The groups are shells around one centre, one inside the other: the same stretched ball of 8 dimensions in 7 sizes.
Some rows, each with its group after it:
[-28.5 -26.6   4.9  -0.8 -19.6 -25.7   5.4 -34.8 -22.5 -10.9  24.6]
kode
[-14.9   2.7   9.2  -0.3 -14.2 -18.4   2.3 -38.8  -7.7  10.2  20.5]
vama
[ 23.6  -6.2 -11.4  -4.1 -15.6  12.8  -5.9  13.1   4.1  26.5  22.0]
sir
[ 22.1  18.0   2.4   5.5  13.4   8.4 -20.1  32.6  16.5   2.2   4.1]
mef
[ -6.7   8.5   4.5  19.6   7.7 -13.8   8.1  18.9 -20.2 -24.9  -6.0]
mef
[  7.6  -3.9  -1.7   2.0   9.1   5.7  -5.5  41.1  10.3 -18.5   7.2]
pilib
[-29.9  -4.3  16.8  -1.3 -14.4 -12.4  -5.1  -2.4  -0.6 -19.9   5.6]
fom
[ 5.5  7.8 -3.6  5.5  3.9  4.2  7.8 32.0  4.9 -9.6  4.2]
pilib
[ 16.3 -21.5 -13.4  -2.3 -13.2   8.3   9.2  23.0  -7.8  -1.9  19.0]
kode
[  2.4 -25.8 -13.6   9.2   2.9 -19.4   6.5 -12.5 -25.1   2.3  30.0]
vama
[-21.4 -18.1  -2.6  -5.5 -28.0 -16.2   6.4 -30.2 -14.2  -4.6  22.9]
zeza
[-20.9 -31.1   4.2  -6.6 -35.5 -12.4  27.5 -27.4 -25.7  -4.8  24.3]
sir
[18.1 17.3 -6.4 15.8 11.7 -0.9 -5.3 27.3 -5.3 -4.4 -0.5]
sir
[ -8.7   4.3  10.9  18.9   7.7 -16.9   4.0  10.2 -21.9 -20.7  -2.4]
pilib
[ -4.5 -14.0   0.4   6.9   5.3 -12.3  -2.4   1.9  -7.7   5.9  22.4]
zeza
[-22.7 -35.1  -5.3   2.5 -22.8 -19.6  12.9 -13.5 -31.3 -19.2  20.1]
mef
[ -2.4   6.1  -6.6  -2.7 -25.1  -8.7   2.9 -34.1  -6.0  24.5  22.4]
vama
[  1.7   9.0 -12.3  -2.3 -10.1  -4.0  -0.7  -9.8   6.6  11.0  19.2]
fom
[ -4.9   8.2  -2.8   2.4 -19.1  -5.6   2.0 -13.6  -4.8  20.8  14.7]
kode
[ -8.6 -33.2  -0.7  -3.4 -27.1  -8.3  23.2  -8.2 -27.5 -20.6  18.4]
vama
[ -7.3 -20.8   9.9  17.3  25.3 -14.4   1.6  40.3 -17.3 -42.4   3.0]
fom
[ -1.8  -8.9   0.7   1.2   5.6 -11.5  -5.2  -6.7   1.2   4.2  25.0]
vama
[ -5.2 -30.6 -11.1  -9.8 -31.1  -4.6  -2.5  -8.7 -12.6 -14.1  22.6]
fom
[ 15.6  17.0   6.7   9.6  20.3   0.3 -30.5  28.4  14.0  -1.2   3.5]
kode
[ 13.1 -11.2  -0.2  -2.5  -2.2   7.4  -1.4  24.2   4.9  -1.9  16.1]
pilib
[ 24.2  -1.3   2.8   8.2  24.2   7.1 -11.5  41.5  10.4   7.1  14.3]
kode
[ 20.8 -24.0 -21.5   7.6   4.7   1.8   1.9  35.6 -14.2 -13.7  16.9]
vama
[  6.1 -22.0 -20.1   0.0 -15.3  -6.7  -7.4  -8.1 -12.1  16.1  30.1]
sir
[ -4.3  -8.7  -7.1  -5.4 -29.1  -5.6  -3.4 -20.9  -7.7  12.0  21.5]
zeza
[ 16.3   5.3   8.3   9.7  27.4   4.4 -21.5  44.1  15.6   2.1   8.7]
pilib
[  7.3  -3.2   1.4   7.2  14.0   3.8   0.1  44.5   4.5 -18.4   4.9]
zeza
[  3.3  20.4  23.3   9.8  12.0  -5.5 -11.2   6.3   5.3   6.9   3.2]
mef
[ 19.6  -0.3  -8.9  10.3  15.3  -4.5 -16.4  13.8  -1.0  11.9  18.8]
pilib
[-12.1  16.1  22.4  17.0   6.2 -20.8  15.1 -16.0 -19.1  -0.5   3.1]
vama
[-18.9 -15.1  -0.8   4.3 -20.2  -8.7  23.9   5.5 -20.8 -15.1   8.9]
kode
[-16.8  -7.5   4.5   1.8 -12.2  -3.9   5.8  22.0  -5.4 -30.7   0.5]
pilib
[  5.4   3.4 -13.6  12.6  15.9 -11.1  -1.1  18.5  -6.2 -20.3   8.4]
fom
[ 22.9  -9.9 -14.8   3.3  11.7  10.3 -36.9  48.3  15.2   4.4  15.8]
fom
[ 24.2   6.3   5.9   3.2   5.6  10.2 -11.9  23.5  10.0  21.2  13.7]
mef
[ -1.7  12.2   5.7  -7.3 -21.7   2.1 -15.5 -14.2  14.2  28.0  17.2]
mef
[ 12.2  -7.6  -8.2   1.4 -19.0   0.4   5.9  -4.3 -13.5  16.7  19.0]
sir
[ -1.4   9.4   6.5   9.2  13.4  -6.5   1.9  22.4   1.1 -23.4   1.0]
mef
[ 18.0 -17.0 -13.3   9.1  21.8  -3.5 -15.4  26.7   0.8  11.2  27.0]
vama
[ -9.1  -8.2  13.1  -0.3 -16.1 -11.4   7.2 -23.6 -12.1  10.0  19.7]
zeza
[-10.7 -36.0  -1.6  -0.9 -21.0 -12.6  12.1 -11.8 -25.7  -7.1  25.0]
zeza
[-17.5 -15.5   5.2 -14.0 -28.4   2.0   2.4   1.0   7.7  -8.2  16.9]
mef
[-16.1  -1.3   6.2  -0.4 -24.8  -6.1  29.0  -1.4 -16.3 -30.0   0.0]
fom
[-17.2   3.8  16.8  13.2  -0.5 -14.5  20.2  10.8 -20.7 -36.3  -7.2]
mef
[ -7.4 -13.0  11.5   0.7 -15.5  -3.1   8.1   2.3 -10.1   4.6  14.5]
pilib
[ -8.8  12.6  10.0  11.2   7.9 -15.5   3.7  -6.3  -5.4   1.1   9.1]
pilib
[-20.8 -19.7  11.3  -3.6 -19.3 -11.7   1.1  -9.3 -10.3 -15.2  15.0]
zeza
[ -1.3  13.2   9.2  -5.2 -14.4  10.8  -5.8  16.0  19.5  18.2   8.9]
sir
[ 24.7   1.0   1.0   2.6  24.6  15.8 -21.5  60.1  26.0  -1.0  10.4]
fom
[ 29.4  20.9   0.3  15.1  20.6   6.0 -17.3  32.3   7.1  21.5   6.2]
kode
[ -6.5  19.3   7.3   7.8  -8.3  -6.4   9.7   3.3  -6.9 -13.8  -3.9]
pilib
[-13.8  -2.9  -1.8   8.4   6.0 -17.3  -8.3   3.1  -5.5 -16.8  11.2]
sir
[ -8.9   1.0  13.4  18.1   9.5 -22.3  -5.7  -4.8 -21.9  -9.8   5.4]
kode
[  5.8 -14.1  10.5  19.3  27.7 -14.8  -8.0  26.0 -17.8 -19.8   8.7]
vama
[-17.4 -17.0  14.8   1.3 -11.4  -7.6  11.9  15.1 -14.2 -40.7   1.3]
fom
[ -3.1 -35.0 -15.0 -12.6 -41.1  -1.4   7.6 -15.8 -16.3  -0.1  28.7]
kode
[ 18.9 -13.6  -4.0   8.0  14.5   4.2 -13.2  42.3  -0.4  -7.3  12.4]
zeza
[-13.0 -25.1   1.5   0.4 -25.0 -10.4   8.7 -12.1 -22.0   3.2  20.6]
sir
[ -3.6  -2.5   4.9   6.4  -4.7 -17.4   5.1 -23.4 -17.0   1.1  17.2]
mef
[ 26.3   6.5  -8.5   0.7   0.8  15.3 -14.2  35.8  14.0  10.9  10.6]
zeza
[ 18.3   6.3  10.0   3.6  13.3   4.3 -16.9  22.2  12.1   6.6  11.8]
sir
[ -6.7 -13.5 -10.6  -8.2 -20.4   5.5   4.4  21.2   5.4 -15.5  13.0]
pilib
[  9.3 -26.3 -26.4  -4.0 -21.3  -2.2   9.1  -7.1 -13.4  14.1  33.0]
vama
[-29.3 -32.5   5.5  -8.7 -23.2 -13.2  19.6 -11.1 -12.2 -25.5  21.5]
fom
[ 21.9  23.1  -4.9  -0.9   5.8  19.8 -15.8  43.9  31.1  15.6   6.1]
kode
[ -6.0 -28.0 -23.2 -10.0 -26.2  -7.0   2.4 -20.1  -5.3  15.1  37.8]
fom
[  9.9 -10.7   3.0   4.8  10.4  -2.4 -21.5  21.3   2.4  -2.0  15.8]
zeza
[ -9.1 -27.3  -7.6   0.2 -30.5 -15.1  18.9 -28.6 -32.9  -0.2  24.2]
sir
[ 12.4   4.3  -8.0  15.7   5.8  -5.5   0.5  15.1 -13.9   9.0   9.7]
kode
[ 7.3 29.1 11.1  5.8  8.1  5.2 -8.7 26.8 16.7 -4.5 -4.2]
mef
[  1.4 -23.8  -5.7 -11.6 -33.5  -1.3  -2.9 -22.1  -7.9  15.2  29.8]
sir
[ 23.1 -14.1  -6.9   4.5   2.0  -0.8 -10.2   3.6  -7.0  25.6  27.9]
vama
[ 10.8  -7.1 -13.1   7.7   1.9  -2.0   8.0  22.4 -10.8 -13.6  10.7]
zeza

New rows. What belongs after each?
[12.9 -7.0  0.9  2.9 -7.6  2.9  0.6  9.7 -6.4 14.5 16.7]
zeza
[ 12.0 -19.2  -3.7   3.0   3.1   1.3 -15.0  21.3  -0.3  12.7  23.2]
zeza
[ 12.2 -17.6  -6.0   1.2   0.4   6.4  -4.9  27.6   2.9  15.9  23.1]
sir
[ -3.4   1.6  12.9   7.5  18.0  -5.8 -10.2  25.7   7.8 -13.0   7.4]
pilib
[ 13.3 -16.6 -11.1   5.5  11.2   1.1 -14.9  31.2   2.9   7.1  22.0]
zeza
[  7.9  30.7  14.9   1.8   8.0  11.7 -21.4  33.2  30.2   9.9  -1.3]
sir
[  6.7   6.1   9.4  -5.8 -11.8  11.0 -23.2  18.3  18.9  13.1   9.9]
pilib
[ -8.4 -14.5  -0.1  21.3  20.5 -24.2  21.9  13.2 -31.8 -36.0   7.2]
vama
[  9.8 -15.5 -13.6  -7.1  -9.8  -1.2  -9.9 -10.7   6.2  28.4  36.4]
vama
[-19.6  -7.7  21.4   0.7 -13.2  -8.3  17.7  -2.8  -9.3  -8.3   9.4]
sir
[ -1.5 -20.4  12.0   6.2   8.3 -13.5 -10.9   0.3 -10.2  -0.7  21.6]
kode
[-13.5 -13.4  11.1  -6.8 -37.0  -6.0  24.4 -26.1 -18.6   1.6  16.3]
vama
[ 22.5  20.3   8.5   2.9  10.9   5.1 -19.3   6.0  18.8  33.9  17.2]
fom
[-26.2 -22.0   3.8   7.8  -3.5 -27.0  11.7 -13.8 -25.7 -30.7  14.8]
mef
[ -7.2 -19.2  -0.7  -4.5 -10.5   4.7  -8.8  32.3   6.5 -15.7  11.8]
mef
[-15.1  -6.6  14.5   4.4  10.9  -5.7 -12.4  29.9   9.1 -17.4   7.2]
fom
[-15.1  -1.9  13.4   4.5   3.9  -6.9  -8.8  22.9   3.4 -25.4   1.9]
mef
[ -4.3 -16.7  14.2  20.1  25.7 -14.4   7.8  33.6 -20.5 -26.4   5.1]
fom
[  7.7   9.5  -9.9   6.8   9.3   9.0 -17.2  55.2  15.4 -16.7  -1.9]
fom
[-33.4 -14.8  -6.6  -1.6 -36.1 -24.6  24.6 -42.1 -28.5 -16.7  17.3]
fom
[ 21.3  10.6  -7.7   4.0  20.0  10.6 -34.1  45.1  27.7  11.4  12.3]
sir
[  7.4  -8.3  -0.7 -12.7 -23.1  10.8 -26.4   0.8  18.7  36.5  27.6]
vama
[ 29.5 -10.2 -15.6   5.9  18.7   7.3 -23.4  38.4  10.2  15.9  23.5]
sir
[ 21.6  13.2 -14.9  -1.7  -6.3  16.1 -25.1  30.7  21.8  23.1  12.1]
kode
[ 5.7 -0.2 15.6  8.6  6.3  0.3 -8.4 20.2  0.0 15.6 11.0]
vama
[-10.3 -37.5   4.2   2.2 -11.5 -14.0   3.4  -3.1 -24.5 -13.2  22.3]
sir
[  7.8 -39.7  -8.3   0.7 -10.4  -4.6  -2.9   7.8 -19.9  -0.7  27.6]
vama
[  6.2  -7.8  -7.6   5.0  10.7   6.0   2.0  48.9   6.5 -16.7   8.3]
sir
[-10.3 -21.0  -3.0   6.5 -20.6 -18.3  10.6 -19.4 -33.4 -10.5  15.8]
sir
[-19.8  -5.3   6.8  20.2  16.1 -23.5   5.2  14.1 -20.9 -26.9   2.9]
vama
[ 16.7  20.2  -1.3   2.5   1.0   7.1 -31.7  19.6  18.4  14.6   6.6]
kode
[ 11.2 -15.3   6.2   3.2   1.4   2.0  -9.5  23.1  -3.8  -2.3  14.1]
pilib
[ -6.1 -29.6 -18.8   2.4  -7.3 -14.9   1.6  -8.5 -15.6   5.6  32.6]
vama
[-10.5 -29.5  -5.7   1.5 -15.4 -16.0  20.2 -10.9 -28.1 -24.5  19.5]
mef
[-19.5  -2.1  19.6  15.4  15.3 -16.1  -3.3  23.6  -9.5 -29.0  -1.8]
vama
[16.0 22.1 13.7 12.2  9.0  8.5 -2.3 38.7  3.5 -2.0 -7.5]
vama
[ 12.5   5.3   2.4  18.2  22.2 -11.5   8.4  13.7 -14.8  -7.3   8.2]
vama
[ -5.5 -23.2   3.9  14.4  18.4 -16.6   0.3  18.0 -17.3 -13.3  17.2]
sir
[-19.1 -11.1 -12.6  -0.5 -16.1  -8.8  21.7   6.3  -9.4 -25.9  11.4]
fom
[  5.3   9.5   3.7  -8.1 -22.0   4.0  -8.5 -14.3  10.6  25.2  18.2]
pilib
[  0.9  -4.0   6.9  -8.3 -22.7  10.7  -2.3  12.7   9.1  11.2  13.2]
zeza
[-17.0  -9.7   2.7  -5.9 -27.1 -16.8  -3.7 -45.7  -8.5  21.3  29.3]
fom
[  3.6  -1.1 -12.2   2.2 -17.2  -4.8  13.1  -5.3 -13.7  -3.7  12.7]
mef
[  8.4  -2.4  -4.5   1.7 -13.6   1.9  17.4   4.4  -9.0   7.9  14.6]
sir
[ -0.2 -14.5  -8.1  -6.7 -29.1  -7.7   4.0 -26.8 -14.2   1.4  23.1]
fom
[-11.0   7.6   0.8  16.6  17.6 -16.3  13.0  18.2 -10.1 -26.6   1.3]
vama
[ 25.0 -19.5  -7.7  10.6  15.7  -2.5  -6.2  23.0 -12.2   4.2  22.1]
fom
[ 9.0  6.3 13.5  7.7 18.8  0.3 -8.8 25.9  9.9  4.9 10.3]
pilib
[-13.4  13.5  14.6   6.4  -3.4 -16.3  10.5 -23.3  -6.7   6.8  11.6]
kode
[ 12.4   6.3   3.2   9.7  14.7  -9.5 -15.9  -1.6   0.0  16.4  18.6]
sir
[-12.7 -35.3  -3.6  -2.3 -15.8  -9.5  -1.0   7.6 -16.2 -27.6  17.5]
sir
[-2.2  3.1 -3.3 -2.5 -2.7 -3.8 -9.9 -2.2 12.9 14.7 21.8]
sir
[  2.8  -5.0 -12.1  -4.7 -14.4   3.7  15.5   8.3   2.2   1.1  18.3]
vama
[-13.7 -16.0  -3.3   2.3 -13.0 -18.1   1.9 -16.7 -18.2 -15.6  17.3]
zeza
[-24.9  -5.4  10.8  10.7 -19.1 -23.4  24.2 -24.7 -34.1 -15.1   5.7]
sir
[  0.1  -8.4 -15.4  11.9  15.0  -3.7   3.4  45.5  -3.5 -26.0   6.5]
fom
[ 11.1  -5.4  -9.0  -0.8  -4.3  11.3   6.3  40.1   5.4 -14.8   7.4]
sir
[ -2.1 -21.8   0.9   5.5   4.5  -7.1  13.2  22.9 -14.0 -30.3  11.4]
sir
[ 19.8 -15.1 -15.0   5.7  11.0  10.6  -6.6  55.4   4.1  -7.7  12.8]
sir
[ -1.0  -3.4  21.0  13.2  18.1 -16.7  -7.8  -2.8  -9.8   6.0  15.7]
fom
[ -0.9 -19.0  -0.6  -1.1  -3.3  -5.8 -27.9   6.0   2.6   4.9  22.9]
vama
[ 23.9  14.3   2.4  10.4  11.9  11.9 -15.3  49.4   7.8  -4.7  -3.6]
kode
[  5.9  19.7  10.3   7.4  13.9   1.8 -29.0  28.7  18.7   3.7   2.1]
mef
[ 29.6  19.6  -2.3  11.0  17.8   7.9 -34.5  34.2  14.8  19.5   6.7]
vama
[-19.1  -7.1   4.9 -10.4 -33.2  -3.5   3.4 -13.2  -0.3  -6.6  13.2]
zeza
[-13.3   6.4  13.2   7.0  -5.4 -13.8  19.3  -7.9 -13.8 -17.1   3.7]
pilib
[ 10.4  -8.2  -7.2  -6.9 -16.1   3.0 -20.1  -4.8   7.6  24.2  26.3]
zeza
